There are 8 hidden switches. A switch that is on adds its own fixed numbers to the row, and there is some noise. The rows also spread widely along 10 directions, which tell nothing about the answers.
In the rows, zero is written as 128.
Some rows, each with its switches (1 for on, 0 for off) after it:
[118 106 178  88 152 140 147 144 133 102 184 134 142 127 149  77  68  48
  99  97 122 109 129 116 121 119 126 191 131 100 183 130] : 0 1 0 0 1 0 1 0
[131  67 116  54 183 164 125 133 117 160 165 121 106  84 118 131 146 102
 126 107 114 144 132 141 100 132 123 117 147 124 125 121] : 0 0 0 0 1 1 1 0
[124 146 157 133 124 166  96 117 114 151  99 108 103 109 155 123 171 152
  58  83 111 160 125  93 140 123 136  92 208 162 118  85] : 1 0 0 1 1 0 0 0
[126 124 127  73 121 166 128 105 127 128  85  99  88 135 140 142 171 138
  89  92  98 123 137 104 119 102 166 110 199 105 112 106] : 1 1 0 0 0 1 0 1
[126 126 164 120 136 126 147 103 120 123 102 152 136 142 184  83 104  80
  94 123 126 117 127 120 144 110 138 135 146 139 175 116] : 0 0 1 0 1 1 0 1
[136 139 132 138 121  99 124 140 116  98  96 130 140 185 160 128  92  70
 158 123 123  66 146 168 140  96 137 187 127 111 127 149] : 0 1 0 0 0 0 1 0
[127 172 178 123 102 110 101 162 139  89  63 114 153 174 171 115 109  72
  79 121  97  69 116 122 150 131 118 127 145 163 126 115] : 1 1 0 0 0 1 1 0
[138 162  87 119  54 103 103 192 106 176 138 128  85 122 114 141 168 195
 153 134 128 144 150  88 152 172 105  95 169 156  94 113] : 1 0 1 0 0 1 1 1
[134 105 112 111 159 108 131 141 102 122 108 162 125 154 131 127 128  54
 147 115 115 100 140 155 116  98 120 150 143 124 107 147] : 0 0 1 1 0 1 1 1
[160 151 114 108 113 137 100 199 101 181 130 126 123 102 156 143 128 145
 129 127 138 151 120 115 138 184 116  75 150 197 110 103] : 0 0 1 0 1 0 1 1
[ 96 155 176 110  62 106  81 149 149  81 140 123 143 166 127  82 110  98
 119 114 127  84 116 117 151 134  90 197 158 135 129 121] : 1 1 1 1 1 0 1 1
[186 189 144 108  95 113 169 186  94 157 116 156 140 164 226  97  48 102
 126 157 103  98 116  93 153 191 165 113 109 156 177 125] : 0 0 1 0 1 1 0 0
[126 146 124 133  97 107 138 207  93 170 194 157 125  97 130 111 109 113
 136 154 129 158 139  74 126 187  98 144  97 160 167 138] : 0 1 0 1 0 1 1 0
[ 97 165 153 114 107 123  62 155 132  95 104  97 126 167 137 128 150 107
 112 118 108  88 129 142 146 113 108 184 158 155  79 111] : 0 0 0 1 0 0 1 1
[ 81 158 148 169  82 106 124 138 103 153 173 119  92 108 120 114 172 166
  99 124 113 175 164  71 159 137  99 161 144 140 152 114] : 1 0 0 0 0 1 0 0
[131 150  65 111 100 109 114 210  68 178 185 121  99 136  80 176 163 150
 187 113 118 152 171 108 107 143 115 184 146 136  84 155] : 0 1 0 1 0 1 0 1
[127 142 151 140 115 105 108 110 126 112  57 161 162 135 168 120 110  91
 145 191 142 102  95 137 138 162 118  85  74 178 163 138] : 0 1 0 1 1 0 1 1
[147 100 125 150 177 148 146 133  84 155 126 148 108 118 168 121 121  76
 115  91 126 136 157 142 121  92 146 142 169 120 133 124] : 0 0 0 1 0 0 1 0
[132 140 151  75 115  94 145 166 136  91 119 177 155 145 117 118 104  93
 123 140 113 121  93  76 124 164 126  75  93 121 144 151] : 1 1 1 0 0 0 0 1
[ 76 121 162  90 124 125  84  88 145  79 125 113 126 151 125 103 143  95
 138 143 118  84 121 155 134 110 110 202 121 119 121 127] : 0 0 0 1 1 0 1 1
[ 95 139 131 186 129 100 101 131  99 123 117 124 129 141 119 144 152  94
 146 107 130 129 165 155 133  91 101 192 131 151 117 142] : 0 1 0 1 1 0 1 0
[145 120 120 111 150 129 119 133 110 139  72 143 146 121 158 156 125  94
 153 141 135 120 117 157 118 148 135  75 109 169 122 137] : 0 1 1 0 1 0 1 1
[ 98 135 159  95  89 158 151  76 135 122 127 129  68 116 175  71 154 150
  85 154 101 126 137  64 149 135 168 141 164  86 170  90] : 1 0 0 1 0 1 1 1
[161 147  82 169 120 120 158 127  66 183  91 138  78 128 161 171 164 175
 158 128 119 159 167 114 139 128 168  79 152 120 116 130] : 1 0 0 0 0 0 0 0

New rows. What belongs after each?
[ 89 126 149  84 145 116 113 165 108 119 173 122 141 112 100 139 140  74
 132 128  81 129 133 129  98 174  90 170  86 154 114 151] : 1 1 1 1 1 1 1 0
[143 113  90  91 103 114 118 158 126 126 127 140  86 161 101 120 156 127
 140  75 121 100 152 120 137  85 123 134 220  87  81 121] : 1 0 1 0 0 1 1 1
[145 175 114 142 129 137 156 167  87 159  91 142  86 134 182 134 158 125
  91 118  98 144 155  68 134 127 173 100 164 134 127  99] : 0 0 0 1 0 1 1 1
[106 169 143 157  73 117  99 120 122 146  74 114 119 117 164 125 161 152
 116 163 138 135 134 107 159 149 119 108 126 186 155 101] : 0 1 0 0 1 1 1 1
[135 206 157 128  65 122 149 132 103 130  88 140 110 174 228  90  98 128
 107 168  96  99 130  83 168 160 179 158 130 143 164 108] : 0 0 1 1 0 1 0 1
[140 159 106 110 121 112 121 181 102 118 124 110 120 178 138 159 123  93
 162  89 109  94 164 148 120 107 145 190 154 115  82 140] : 0 1 1 0 1 0 1 1
[105 129 147  65 110 103 139 136 139  74 155 161 135 157  91 108 113  98
 141 144  96 103 107  85 116 141 130 156  94  75 141 161] : 1 1 0 1 0 0 0 0
[128 170 137  96 116 111 159 179 103 126 127 153 125 132 151 127 126  96
 119 145  84 128 127  66 116 183 143 109 102 136 140 132] : 1 1 1 1 1 1 1 1
[144 106  88 122 132 148 174 117  64 201 129 134  77  87 155 162 161 151
 155 128 118 179 171 112 107 146 165  99 146 126 138 136] : 1 1 1 0 0 1 0 1
[167 101 145  73 139 160 117 140 112 155 116 144 151  98 184 118  76  90
 141 154 130 112  89 150 111 200 125  72 119 177 150 132] : 1 1 1 1 1 0 1 0
[129 135 124  94  94 134  90 181 107 149 160 100 120 136 128 127 128 110
 146 113 120 104 142 134 118 155  99 177 175 155 108 128] : 1 1 0 1 1 1 1 1
[134 122 159 100 124 127 143 145 105 124 148 146 142 153 160  92  86  51
 116  98 111 102 133 122 115 126 127 179 159 126 156 142] : 1 1 1 1 1 1 0 1
[110 151 147  59 110 139 110 164 122 118 132 131 127 114 111 144 152 137
 108 139  92 146  99  75 112 184 130  98 115 147 107 130] : 1 1 1 1 0 0 0 1
[145  93  97 139 127 129 120 108  85 174 127 139 114 101 144 146 127 128
 200 154 150 133 147 171 115 151 117 123 125 144 139 153] : 1 1 0 1 1 0 1 0
[165 110  93 150 133  91 130 185  91 161 124 187 130 144 131 116 109  75
 163 118 156 115 143 134 127 112  96 112 157 146 129 149] : 0 0 0 1 0 1 1 1
[ 79 114 151 115 175  93 151 160 110  98 151 168 142 111  84 136 157  42
 112 132  91 145 137  91  91 137  93 130  71 124 133 164] : 1 1 0 1 0 1 1 1
[120 100 118 121 179 130 152 155  91 158 174 150 112  85 101 145 155 116
 116  99 121 191 146  99 109 124 123 106 125 124 133 135] : 0 0 0 0 0 0 0 0
[112 115 136  87 195 130 125 162  92 141 145 129 136 101 119 161 155  67
 124 135  77 141 128 133  89 175 101 109  86 167 104 145] : 1 0 0 1 1 1 1 0
[121 170 145  56 113 121 169 130 121  96 102 153 108 154 175 115 127 106
 124 187  60  91 112  77 126 182 176 116  83  98 136 128] : 1 0 1 1 0 1 1 1
[192 129  85 121  95  96 129 166 113 135  58 159 127 189 153 127 104  94
 164  93 142  69 136 144 138 104 133  88 200 124 105 137] : 1 1 1 0 1 1 1 1
[148 104 105 121 123  85 101 118 132 103  45 179 133 173 117 122 141  83
 151 125 124  75 113 161 139  94 102  80 161 129  92 143] : 1 0 1 1 0 1 1 0
[155  90 118 125 123 131 112  57 115 117  54 140 134 174 163 124 108  93
 176 123 141  65 127 200 127  83 145 143 170 110 132 152] : 1 1 0 1 1 0 0 0
[130  62  89  32 150 187 124 107 106 171 181 114  85  71 117 145 148 141
 179 130 131 149 136 150  84 155 152 149 146 107 118 128] : 0 1 1 1 1 0 1 1
[187 116  97  86 151 114 155 171 101 143  90 160 142 147 153 149  98  77
 164 131 110  93 122 135 104 158 145  59 121 129 126 155] : 1 1 0 0 1 1 1 0
[141 139  97  93 116 145 124 103  94 130  92 101  97 172 148 166 151 134
 180 115 102  95 154 154 111 110 178 169 167  94  88 144] : 1 1 0 1 1 0 0 1
[ 98 159 139  97 160 112 152 179 106 114 155 135 112 131 105 139 167  91
  95 107  56 140 143  66 107 146 130 136 115 108 106 129] : 1 0 0 1 1 1 1 0
[ 87 137 148  65 116 133  83 142 151 101 125 126 107 127  80 118 186 139
  64  94  89 141 103  72 132 119 112 126 171 134  93  99] : 0 0 1 1 0 1 0 0
[124 150 113 164 124  92 123 137 101 126 115 133 113 170 115 141 153 125
 143  86 122 128 163 127 142  75 130 166 159 109 107 136] : 0 0 0 0 1 0 0 0
[133 142 128 151 156 132 129 146  78 160 100 139 117 110 143 159 165 124
 108 118 102 166 135 107 122 143 134  77 136 163 108 126] : 1 0 0 1 0 0 0 0
[158 102 106 108 116 114 137 121  99 157 112 160 120 139 153 122 114 119
 170 154 141 111 131 141 131 141 127  96 138 130 146 148] : 1 0 0 0 0 1 0 1
[129 116 161 134 169 159 155 117 106 153 131 132 112  88 188 107 122 100
  78 118 120 160 137 103 133 133 152 104 138 138 176 100] : 0 0 0 0 1 0 1 0
[123 142 136  32 109 106 133 140 143  87 117 140 145 164 109 130 121 107
 150 163  93  84  99  96 113 169 137 115  88 103 134 155] : 1 1 0 0 1 1 0 1
[171 132  60 114  91 109 110 171 106 165  85 165  98 113  94 174 168 178
 174 132 134 151 118 102 123 158 126  26 154 142  82 135] : 1 1 1 1 0 0 1 0
[150 124 138  77 104 150 167 147 103 156 158 150 106 105 186  97  83 108
 135 160 103 119 125  96 122 192 155 128 123 120 172 127] : 1 1 1 1 0 1 1 0
[185 115  92 170 146 100 157 154  75 175  99 181 146 129 153 151  95  96
 176 122 162 143 141 142 124 125 133  77 120 151 158 159] : 0 1 0 0 1 0 0 0
